All rows are made from the same 13 directions, up to rounding. Whole rows:
In the rows, zero is written as 128.
[[164 113 152 160 162 115  98  99 126  96 162 139 112 135 110 108 181 134
  144 115 147 120 132 118 160]
 [136 165 146 170 136 124  53  85 105 140 161 117  99 152 135 116 168 145
  146 144 157 136 119  91 125]
 [139 132  98 120 108 110  99 118 172  79 145 136 127 137 143 134 114 113
  124 140  77 131 121 117  85]
 [117 151  99 130 132 135  58  82 126 147 145  79 128 134 114 108  82 120
  157 144 107  94 124  98 126]
 [130 140 117 115 113 102  95 106 155 113 165 120 118 141 108 118 128 156
  105 156 139 121 118  95  94]
 [148 137 137 151 100 134 129 135 138  95 123 143 103 122 189 131 156 102
  172 106  65 164  88 113 100]
 [106 148 149 114 167 125 112 134 106 167 139 107 117 144 113 123 103 137
  128 119 150 121 137 133 130]
 [130 105 138 151 137 146 102 122 117 120 137  84 121 127 140 108 112 128
  156 115 118 131 142 147 113]
 [127 120  97 131  89 131 197 136  73 154 148 113 164 110 114 128 158 116
  117 134 127 172 134 144 165]
 [126 156 112  92 128 116 167 140 138 110 148 124 105 119 154 116 140 119
  119 137  75 171 107 125  85]
 [157 111 140 201 143 157  98 101  90 130 113 130 177 114 128 131  87  99
  143 126 126  88 170 172 150]
 [ 76 126  91 131  71 151 109 144 152 116 197 102  85  91  96  84 113  94
  186 100 106 181 105  88 133]
 [117  93 126 136  63 134 129 137 154  91 137  76 116 123 152 116  89 143
  139 115  88 152 107 130  47]
 [101  89  99 114 108 150 184 145 160 104 110 151 129  87  84 118 132 122
  105 124 158 133 144 141 165]
 [ 96 136 100 109  85 146 170 166  99 182 101 119 167 115 138 152  81 104
  130 129 109 141 129 145 136]
 [117 126 150 158 167 135 158 121  82 109 175  96 102 123 113  97 145 123
  112 107 136 184 159 177 114]
 [138 122 101  96 144  98 126 142 127 122 190 122 139 138 103 119 144 110
  135 124 107 146 140 127 155]]

The start of a row, then its end:
[157 100 125 167 196 182 160  82 124  72  96 111 111  74 143  74 164 120
 121 150 126]
[126 177 186 137]
[110 141 132 143  65 156 141 119 100 195  91 118 132 108 127 128 144 160
 142 147 180]
[118  90  79 154]
[114 105 100 157  97 160 120 107 158  60  87 115  93 123 175 129 161 113
 138 124  97]
[169 127 141  99]
[ 95 152  95 137  92 147 129 137 101 166 131 135 138 119 124 139 134 105
 133 141 143]
[160 134 120 157]
[ 98 125 156 129 166 147  52 125 171 105  93 109  63 156 159 126 117 137
 161 101 135]
[118 125 121  99]
[152 141 117 122 157 126 178 109  82 156 118 129 164 117 119 126 157 140
  85 169 150]
[121 153 152 157]
[116 159  63 105 104 115 123  90 137 126 166 128 128 120  89 114 160 127
 104 175 134]
[142 122  85 151]
[174 120 143 107 163 128 122 146 141 126 139 115 128 115 170 101 145 149
 143 159 111]
[118 137 134  98]
[ 88 113  89 126 105 148  86 118 176 104 138 131  98 112  88 112 122 106
 160 112 139]
[125 123  92 166]
[ 96 176  90  88 132 145 175 172 132 162 147 170 136  77 112 117  87  72
 134 137  94]
[148 131 129 150]
[151 124 119 126 109 141 121 150 114 163 100 129 158 126 176 143 150 133
 147 159 129]
[125 133 127 137]
[ 99  97 129 149  75 174 169 174 156 117  86 164 128  80 136 134 104 113
 132 114 145]
[143 134 148 124]
[171  88 133 156  77 125  66 116 167  91  98 114 145 151 187 147 139 170
 129 163 128]
[103 126 117  65]
[112  94  65 140 114 167  73 138 156 130 113 154 156 108 107 133 143 101
 143 162 177]
[113 188 133 205]
[123 127 134 127 137 102 154 171  97 131 190 147 143 142 107 140 139 110
 106 110 136]
[179 159 165 136]
[152 148 129 101 140 117 176 144 121 129 145 133 134 104 146 115 103  82
 172  95  32]
[130  87 121 130]
[169 106 150 155 148 138  98  97 136 123 188  98 145  79  77  58  71 143
 156 138 131]
[ 62 137 114 121]
[127 120 113 151 118 139 117  83 125 115  70 123 145 139 129 153 102 106
 138 108 100]
[ 89 115 129 152]
[143  51 161 198  45 135 112 122 132  87 134 108 121 133 127 128 164 157
 162  83 158]
[143 103 112 126]
[132 169 144 157 104 140 110 116 117 147 142 128 117 111 150 112 118 141
 132 157 129]
[135 109 104  81]
[113 146 116 149 147 121 144 104  97 122 133 141 154 139  95 147  99 109
  71 134 138]
[131 167 173 128]
[110 148 176 106 118  96 144 211 118 180 208 161 136 127  90 129  81 139
 116 108 165]
[149 128 125 104]
[113  92 126 131 143 144 116 154 113 137 140  99 128 133 125 120 142 130
 141 119 160]
[150 169 160 152]
[172 116 146 131 120 113 124 156 142 139 132 191 165 115 121 144 123 103
 169 105 113]
[ 82 108 103 180]
[129 125 167 144 148 152 177 153  90 150 107 130 124 105 146 122 118  99
 169  77 103]
[137 114 152 153]
[156 150 166 136 117 103 102 165 158 135 181 201 135 114 111 127 110 131
 135 131 145]
[106 113  93 114]
[109 149 123 132 188 178 127  90  86 174  84  72 122 103 131  94  98 123
 145 144 133]
[ 99 150 150 152]
[123 116 114  97 194 131 194  98 115 103 138  85 115 104  87  84 123 122
 104 117 106]
[129 147 166 144]
[ 89 164  96 105 171 173 131 144 147 146  76 167 109  97 142 128 121  88
 131 148 132]
[129 155 142 162]
[ 80  99 145 112 119 147 133 162 147 134  48 127  97 154 152 166 129 127
 150  74 143]
[133 111 134 148]
[ 89 137 102 122 126 119 142 134 116 108 142 122 110 155 127 147 151 110
  98 118 125]
[192 147 156 120]
[135 162  97 119 173 156 127 137 126 133 141 147 120  91 154 100 150  88
 146 164 103]
[151 158 141 146]
[146 151 145 137 150 104 169  94  53 134 180  57 124 145 136 102 145 146
 105 130  96]
[174 123 153  83]
[ 94 148 111 120  99 139 141  79 143 135  83 113 118 114  95 127  72 123
 130 113 108]
[ 84  79  88 133]
[113  98 109  96 109 112 146 108 162 101  95  99 138 145 106 141  96 167
  71 143 139]
[100 130 136  90]
[164 113 154 105 124  91 132 141 123 135 168  98 137 148 135 118 143 176
 119 140 132]
[127 115 117  90]
[175 118 100 118  81 100 159 146  89 146 163 108 189 137 160 143 153 128
 126 157  84]
[156 126 135 118]
[174  87 162 122 114 102 121 170 100 157 174  75 175 147 152 123 109 175
 130 144 132]
[124 147 153  76]
[148 100 125  84 117 124 182 124 128 164 121  89 167  95  90  99  91 171
 113 152 140]
[ 69 115 114 135]
[135 107 155 163 118 126 127 105 119 109 111 126 118 145 126 137 161 154
 115 115 162]
[129 123 130 129]
[120 135 125 113 122 126 117 161 106 174 109 143 136 155 154 161 174 128
 144 130 155]
[148 130 119 172]
[161  78 142 144 119 137  54 177 190  79 171 131 120 115 166 105 106 113
 195 114  93]
[125 144 130  88]
[118 114 149 106 156 133 167 138 134 112 113 122  73 126 136 111 188 131
 156  84 126]
[158  99 118 158]
[130  81 127  98  96 138 105 174 162 154 102 113 151 122 139 135  88 134
 180 112 122]
[ 85 115 109 144]
[199  79 118 158 122 135 128 152 133  93 165 151 169  96 156 109 176 115
 150 154 114]
[138 166 154 142]
[104 174 103 133 191 156  78 128  91 165 103 124 133 148 168 146 118  87
 132 156 123]
[142 185 172 143]
[119 152  93 134 100  98 170 108  83 124 153 130 156 153 111 158 150 120
  65 146 122]
[177 140 150 121]
[135 145 146 139 137 120  89 147 129 148 158 154 150 128 114 134  71 106
 147 118 120]
[ 98 135 125 127]
[144 148 131 127 128 103 105 118 124 136 160 123 148 143 122 130 104 149
  96 162 134]
[114 138 126  86]
[136 171 150  85 127  98 156 111 108 167  92 112 109 158 158 146 144 138
 158  99  77]
[114  40  71 133]
[159 114 109 118  77 132 111 169  93 200 128 106 184 135 178 144 165 157
 148 185 154]
[137 141 117 141]
[127 142 158 147 145 139 129 152 102 161 148 148 130 113 121 120 121 120
 142 119 152]
[132 139 136 144]
[142 186 165 138 155 131 111 147  94 182 150 140 134 121 159 121  99 131
 132 156 128]
[126 132 130  89]
[ 91  78  98  84 102 114 160 155 205  59 141 145  95 121  81 125 136 126
 108  96 132]
[152 124 123 132]
[122 118 125 122 155 145 121 134 128 124  90 106 130 136 162 136 107 119
 131 127 107]
[124 150 164 111]
[134 116 115 118 137 100 179 125 112 110 162 143 143 131  82 130 162 129
  83 125 145]
[150 145 146 157]
[129 168 129 153 119 121  81 109 130 120 113 146 132 154 163 160  94 106
 128 132  90]
[121 118 125  86]
[112 100 125 153 119 138 122 134 131 120  82 161 158 139 110 170  98  99
 123  96 142]
[102 150 158 170]
[121 128 125 118  66  98  97 109 135 146 121  96 151 166 120 157  80 162
 114 133 124]
[95 92 92 86]
[119 117 144 127 125 118 123 125 174 108  87 197 112 139  96 157 159 147
 101 117 192]
[ 96 118 101 167]
[107 166 143  96 137 126 142 187  84 206 160  97 147 129 148 127  68 131
 125 144 120]
[152 143 152  82]
[145 148  92  98 114 108 131 126 143 144 132 166 155 124 116 141 148 125
 115 164 128]
[109 118  94 160]
[129 114 130 138 168 143 165 110 135  86  78 146 124 120 131 136 127 108
 103 112 114]
[119 148 173 136]
[143 135 149  64 141  92 135 152 166 128 128 124 105 148 150 129 133 159
 133 124 103]
[115  85  94  92]
[ 82 145  68  70 114 129 147 138 157 129 128 124 111 120 111 126 129 112
 117 142 114]
[154 123 110 140]
[129 130 146 193 157 144  73  98 133  71 149 124 113 128 133 116  72  89
 142 100  89]
[125 155 167  83]
[151  98 176 148 106 153 111 159 144 119 128  89  98 113 197  96 148 189
 142 157 152]
[151 129 134  36]
[113 118 101 113 116 117 141 137 139  94 175 116  97 133 121 113 187 133
 113 134 135]
[195 137 128 121]
[164 145 132 143 167 118 110  84  94 139 145 116 139 137 123 114 163 140
 124 153 138]
[110 137 122 151]
[136 155  81  62 134 115 142 162 144 146 140 141 136 124 158 132 151 107
 139 160  83]
[149 122 111 137]
[183  95 160 178 110 121 141  97  95 109 139  97 156 126 141 115 143 162
 118 137 128]
[118 128 146  96]
[125 178 125  94 164 123  94 144 153 139 108 154 107 143 176 143 121 112
 138 146  95]
[125 119 115 102]
[139 125 100 104 105 122 128 122  93 182 142  81 162 129 120 120 125 123
 172 129 103]
[112 105  97 175]
[108 123  84 143 107 179 101 110 151 100 111  93  93 100 170  96 163 133
 138 176 131]
[168 149 129  97]
[136 138 158 154 182 142 107  92  81 142 120  80  99 147 154 106 176 159
 129 140 160]
[142 145 145 123]
[144 149 137 188 125 140  87  89  76 153 108 136 146 145 145 150 143  98
 167 112 120]
[114 119 119 175]
[178 205 141 144  96 100 129 116 135 127 146 203 122 124 179 140 195 157
  86 204 133]
[151  92  78  66]
[193 164  95 112 141 107 116 104 115 150 175 154 152 108 133 105 189 102
 175 162  85]
[111 100  69 193]
[106 175 122 144  81  79 134  56 100 131 188 105 133 153  48 128  93 162
  56 142 150]
[126  95  89  86]
[103 124 157 131 131 145 139 187 105 157 154 116 109 122 146 117 137 141
 131 124 166]
[183 154 157 105]
[156 143 149 126 140 110 173 151  89 139 139 140 143 133 158 141 141 103
 142 102  78]
[154 111 146 130]
[160 141 122 132 146 126  96 112 144 107 143 133 118 125 158 111 159 133
 134 163 113]
[128 133 117 106]
[123 136 113 137 160 129  90 107 135 116 116 153 122 146 118 142 151 111
 125 130 146]
[118 150 129 168]
[123 157 117 133 129  94  97 125 105 136 177 140 144 162 106 152 108  91
 135 104  98]
[139 126 123 143]
[129 133 119 107 120  65 157  92  81 134 145  92 158 192  93 166 129 143
  80 108 112]
[132 110 132 132]
